The groups are shells around one centre, one inside the other: the same stretched ball of 6 dimensions in 6 sizes.
Known rows, each followed by its group:
[ 2.58  0.91 -1.28 -0.05  0.99 -1.67 -4.27 -0.44  0.42 -3.06  1.10  2.53
  2.19] : sib
[ 1.57  0.31 -0.03  0.23 -0.36 -1.74 -2.16  2.01 -1.21 -2.50  1.17  3.15
  1.62] : lupek
[ 2.74  0.98 -2.83  0.03  2.37 -0.81 -4.92 -1.65 -0.44 -2.59  0.91  2.51
  1.06] : Bebo
[ 1.38 -1.03  3.44  0.57 -0.74 -1.22 -1.25  3.58 -0.66 -2.66 -0.62 -0.44
  2.17] : muzil
[ 1.59 -1.10 -1.99 -0.52  1.85 -2.26 -2.07 -1.68 -0.54  1.55 -0.40  3.54
  2.40] : lupek
[-1.33 -0.31 -0.85  0.17 -4.39  1.04  3.61  1.61 -0.88  0.51  2.01  0.18
 -1.11] : sib
[ 0.06  0.91  0.66  0.79 -3.88  1.40  0.75  2.86 -0.28 -3.86  2.27 -1.37
 -0.99] : muzil
[ 1.28 -0.77 -0.54  0.87 -0.13 -0.60 -1.60 -1.01  1.10 -2.73 -0.18 -0.54
  0.34] : gadud
[-0.72 -1.23 -1.12  0.20 -2.82 -0.26  2.53 -0.37  0.38  0.93  0.73  0.44
 -0.07] : gadud
[-0.07  0.41 -2.37 -0.55 -2.21  1.15  1.04 -0.70 -0.14  1.04  1.89  0.28
 -0.11] : bod
[ 2.19  1.39 -4.39 -0.22  1.19 -0.35 -3.92 -3.28  0.78 -1.97  1.79  2.32
  0.56] : bod
[ 1.33 -1.44  1.49  0.62  0.25 -0.95 -1.35  0.99 -0.11 -1.71 -1.04 -0.57
  1.40] : sib
[ 3.20  0.38 -3.27 -0.51  3.42 -2.67 -5.59 -3.09  0.48 -1.09  0.29  4.29
  2.93] : Bebo
[ 0.32 -1.87  2.49  0.65 -2.35 -2.82  0.94  2.36  0.65 -1.48 -0.35  1.34
  2.35] : bod
[ 1.21  0.68 -1.37  0.00 -1.04 -1.47 -1.57  0.79 -0.50 -1.93  1.87  3.33
  1.27] : Bebo
[ 0.24 -0.16  0.53  0.10 -2.60 -1.12  0.70  2.53 -0.81 -1.05  1.43  2.02
  1.20] : gadud
[-2.15 -1.50  3.85  1.62 -6.67  2.84  5.67  4.81 -0.27 -2.51  0.61 -5.66
 -2.52] : lupek
[ 1.75 -0.30 -0.87  0.15  1.05 -1.38 -2.55  0.21 -1.01 -1.33  0.22  2.40
  1.39] : Bebo
[ 1.06  0.87 -0.43  0.29 -1.77  0.56 -1.23  0.77  0.41 -3.04  1.64 -0.51
  0.26] : Bebo
[ 3.09 -1.14 -1.12  0.64  3.76 -2.52 -5.22 -2.41  0.69 -2.59 -1.55  1.76
  2.13] : lupek
[-1.27 -1.14  0.47  0.89 -4.15  2.10  3.62  1.08  0.25 -0.74  0.63 -3.43
 -1.88] : sib
[ 1.10 -0.30 -2.93  0.29  0.04 -0.67 -1.45 -2.77  1.13 -1.09  0.63  1.14
  0.23] : gadud
[ 0.69 -1.27 -2.55  0.28  0.42 -0.25 -0.50 -2.96  0.70  0.46 -0.35  0.20
 -0.02] : gadud
[ 1.08 -1.36  1.81  1.08 -1.38 -2.92 -0.82  1.66  0.92 -3.44 -0.24  1.51
  1.92] : bod
[ 0.27  0.34  2.84  0.19 -3.74  0.23  0.85  4.69 -0.75 -2.54  1.57 -0.71
  1.19] : lupek
[ 0.48 -0.86 -1.20  0.75 -0.23  2.06 -0.15 -1.24 -0.14 -1.04 -0.31 -2.92
 -1.60] : sib
[ 2.63 -0.47  0.37  0.92  1.93 -1.40 -4.27  0.07  0.08 -4.08 -0.71  0.45
  1.37] : Bebo
[-1.04  0.32 -0.78  0.39 -4.38  3.14  2.95  0.92 -0.04 -0.92  2.01 -3.20
 -2.21] : muzil
[-0.42 -0.34  0.11 -0.10 -2.79  0.85  1.96  2.13 -1.41  0.54  1.25 -0.01
 -0.03] : sib
[ 1.07  0.73 -0.48  0.42 -0.70  1.81 -1.38  1.41 -1.45 -2.55  1.19 -1.16
 -0.85] : muzil
[ 1.53 -1.07 -1.33  0.05  1.15 -2.43 -2.00 -1.08 -0.12 -0.17 -0.29  3.11
  2.00] : gadud
[ 0.88 -1.46  0.72  0.78 -1.26 -2.83 -0.47  0.29  1.36 -2.22 -0.22  1.67
  1.90] : muzil
[ 0.06 -0.25 -3.39  0.61 -1.00  1.86  0.40 -2.56  0.24 -0.67  0.91 -1.26
 -2.19] : sib
[-0.87  0.24  2.60  0.70 -5.07  2.72  2.93  4.87 -1.30 -2.51  1.75 -3.49
 -1.40] : muzil
[ 0.48 -0.57 -4.31  0.36  0.56  1.03 -0.49 -3.54 -0.23  0.45  0.43  0.32
 -1.65] : Bebo
[ 2.86 -0.25 -1.59 -0.29  2.80 -2.24 -4.68 -2.06  0.59 -1.17 -0.39  2.52
  2.89] : bod
[ 0.84 -1.24  0.60  1.07 -1.32 -1.86 -0.53  0.24  1.29 -2.98 -0.14  0.47
  0.95] : bod
[ 0.06 -0.43  3.73  1.07 -3.87  0.32  1.25  4.98 -0.56 -3.91  0.78 -1.97
  0.25] : gadud
[ 0.89 -1.55 -0.40  0.63  0.73  0.58 -0.73 -0.91 -0.33 -0.44 -1.14 -1.64
 -0.24] : bod
[-0.64 -1.12 -0.74  0.60 -3.10 -0.65  2.32  0.31  0.31 -0.40  0.92  0.85
 -0.27] : sib
[ 2.03  0.14  2.47  1.08 -1.01 -1.08 -2.85  2.41  0.99 -5.84  0.32 -0.92
  1.56] : lupek
[ 0.30 -0.72 -2.20  0.64 -1.27 -1.17  0.18 -1.20  0.36 -1.08  0.85  2.05
 -0.17] : bod
[-0.40  0.17  2.13  1.06 -4.19  2.29  1.86  4.06 -0.98 -3.52  1.46 -3.19
 -1.57] : Bebo
[-1.37 -2.43  1.09  0.56 -3.46 -0.60  4.13  1.82 -0.64  1.41 -0.20  0.04
  0.00] : muzil
[ 0.09 -1.47 -2.73 -0.42 -0.32 -0.48  0.88 -2.90  0.58  2.76 -0.10  0.97
  0.70] : lupek
[ 3.16  0.71 -1.45 -0.14  2.74 -1.79 -5.48 -0.58 -0.56 -2.61  0.44  3.05
  2.40] : muzil
[-0.11 -0.36  2.75  0.30 -4.38 -2.07  1.71  4.71 -0.35 -2.11  1.62  2.07
  2.10] : lupek
[-0.51 -1.26 -1.58  0.35 -2.12  0.50  2.01 -1.32  0.59  0.68  0.37 -0.71
 -0.69] : gadud

New rows, each followed by its group:
[ 2.47 -0.43  1.67  0.64  0.97 -1.93 -3.69  1.51  0.10 -3.88 -0.47  0.76
  2.37] : sib
[-0.56 -1.38  1.96  0.30 -3.24 -1.26  2.52  3.68 -1.37  0.05  0.56  1.46
  1.13] : muzil
[ 2.18  0.10 -2.76  0.84  1.78 -0.57 -3.84 -2.48  0.47 -3.36  0.27  1.03
 -0.17] : bod
[ 1.18 -0.73 -1.85 -0.73  0.21 -2.61 -1.16 -1.51  0.50  1.45  0.42  3.75
  2.88] : lupek
[ 1.95 -0.81 -4.46 -0.52  3.04 -1.82 -3.12 -4.63  0.30  1.68 -0.34  3.49
  1.62] : bod
[-2.74 -1.08  2.30  0.61 -7.35  2.54  6.84  4.28 -0.67  0.28  1.66 -3.53
 -1.89] : lupek
[ 1.33  1.51 -4.96 -0.24  0.02  0.78 -2.32 -3.19  0.42 -1.22  2.35  1.66
 -0.60] : muzil
[ 2.48  0.31 -0.09  0.36  0.46 -2.73 -3.91  0.22  0.99 -3.94  0.68  2.68
  2.65] : Bebo
[-1.04 -0.75  0.85  0.43 -3.71  2.52  3.22  2.11 -0.88 -0.03  0.79 -3.22
 -1.46] : gadud
[-1.52 -1.13  0.65  1.17 -5.07  1.00  4.08  1.86  0.28 -1.58  1.14 -1.87
 -1.76] : muzil
[-0.45 -1.94  0.45  0.91 -1.94  1.24  2.07 -0.16  0.43 -0.34 -0.76 -3.21
 -1.07] : bod
[ 1.62 -0.17  0.34 -0.33 -0.58 -2.89 -1.90  1.01  0.44 -1.21  0.76  3.29
  3.37] : muzil
[ 2.09  1.03 -0.34  1.02 -0.29 -0.17 -3.47  0.79  0.29 -5.63  1.27  0.09
  0.10] : lupek
[ 2.15  0.05 -5.48 -0.19  3.31 -0.62 -3.91 -4.83 -0.23  0.29  0.32  2.99
  0.19] : bod
[ 0.88 -0.62  0.48 -0.08 -1.33 -2.36 -0.45  1.42 -0.05 -0.72  0.67  2.77
  2.46] : gadud
[-0.62 -2.08 -0.26  0.17 -1.46  0.55  2.48 -0.08 -0.69  2.14 -0.63 -1.02
 -0.23] : muzil
[-1.18 -1.13  2.17  0.32 -4.51  1.76  3.81  2.87 -0.21  0.07  0.57 -3.33
 -0.42] : lupek
[ 1.18 -0.88 -1.58 -0.28  0.26 -3.21 -1.26 -0.66 -0.16  0.53  0.41  4.75
  2.58] : bod
[ 1.87  0.16 -6.14 -0.81  3.06 -0.27 -3.27 -5.54 -0.05  2.03  0.56  3.00
  0.52] : bod
[-0.44 -0.02 -0.55  0.05 -2.97  0.74  1.85  1.95 -1.43 -0.04  1.72  0.65
 -0.44] : sib
[-2.46 -0.69  0.16  0.43 -5.80  4.31  5.95  2.09 -1.04  1.09  1.56 -4.69
 -3.24] : lupek
[ 0.16 -0.16 -5.39  0.00 -0.37  1.13  0.13 -4.73  0.88  1.04  1.18  0.42
 -1.57] : muzil
[ 1.01  0.11 -1.19  1.09 -0.77  1.56 -1.34 -0.91  0.68 -3.67  0.61 -2.41
 -1.50] : bod
[-1.07  0.69 -0.93 -0.21 -4.61  1.63  3.03  2.25 -1.22  0.19  2.84  0.21
 -0.93] : lupek
[ 1.77  0.52 -2.38 -0.22  0.64 -1.97 -2.77 -0.47 -0.72 -1.14  1.39  4.35
  1.68] : bod
[ 0.45  1.06 -4.96 -0.72 -1.18  0.10 -0.37 -2.76  0.19  0.95  2.63  2.98
  0.01] : lupek
[ 3.19  1.31 -0.41  0.30  1.55 -0.85 -5.53  0.23  0.28 -4.88  0.89  0.96
  1.83] : lupek
[ 0.20 -1.15  3.34  1.48 -3.25 -0.58  0.94  3.64  0.34 -4.28  0.06 -1.72
  0.26] : sib
[ 1.32 -1.19 -4.07  0.15  2.19 -1.07 -1.98 -4.20  0.20  0.85 -0.48  2.20
  0.23] : bod
[ 1.35 -0.56 -2.61  0.23  1.66  1.57 -1.96 -2.86 -0.13 -0.19 -0.46 -1.66
 -0.78] : bod
[-2.01 -0.90  0.73  0.77 -5.26  2.46  5.05  3.10 -1.55  0.01  1.43 -2.34
 -2.44] : bod
[ 2.78  0.11  0.99  0.53  1.24 -2.40 -4.44  1.47 -0.16 -4.25  0.09  2.17
  2.58] : Bebo
[ 0.55 -0.90 -0.92  0.66 -0.91  0.54 -0.11 -1.24  0.91 -1.37 -0.04 -1.59
 -0.43] : gadud
[-0.91  0.20  0.16  0.43 -3.94  2.85  2.71  2.65 -1.54 -0.94  1.81 -2.36
 -1.98] : Bebo
[-1.99 -0.54 -0.29  0.45 -5.70  2.33  5.02  1.48  0.00  0.25  1.90 -2.44
 -2.06] : muzil
[ 1.57  0.76 -6.76 -0.34  2.16  1.45 -2.94 -6.15  0.61  0.52  1.15  0.79
 -1.23] : muzil
[ 2.50  0.54 -3.40 -0.83  2.04 -3.10 -4.16 -2.25  0.10 -0.10  1.13  5.70
  3.15] : muzil
[ 0.21 -0.81  3.60  0.88 -3.24 -1.25  0.99  5.22 -1.16 -3.09  0.61  0.47
  1.23] : bod
[ 0.08  0.85 -1.32 -0.07 -2.70  1.61  0.68  0.80 -0.49 -0.99  2.17 -0.50
 -0.64] : sib
[ 3.04  1.20 -1.60 -0.14  1.96 -1.55 -5.29 -0.47 -0.19 -3.18  1.07  2.89
  2.22] : bod
[-0.01 -1.70 -1.24  0.26 -0.94 -0.50  1.13 -1.37  0.37  1.04 -0.32  0.21
  0.25] : gadud
[ 0.72 -0.84  3.57  1.82 -2.63 -0.59 -0.19  4.14 -0.06 -5.73  0.06 -1.63
  0.03] : lupek
[ 0.06  1.24 -3.16  0.01 -2.18  3.02  0.40 -1.08 -0.29 -0.91  2.39 -1.58
 -2.08] : muzil
[ 0.25 -0.87 -3.38  0.33 -0.16  1.11  0.20 -3.27  0.46  0.58  0.18 -0.77
 -1.30] : gadud
[-2.23 -1.18  2.15  0.53 -5.68  2.74  5.75  4.43 -1.99  0.74  1.11 -3.15
 -1.93] : lupek
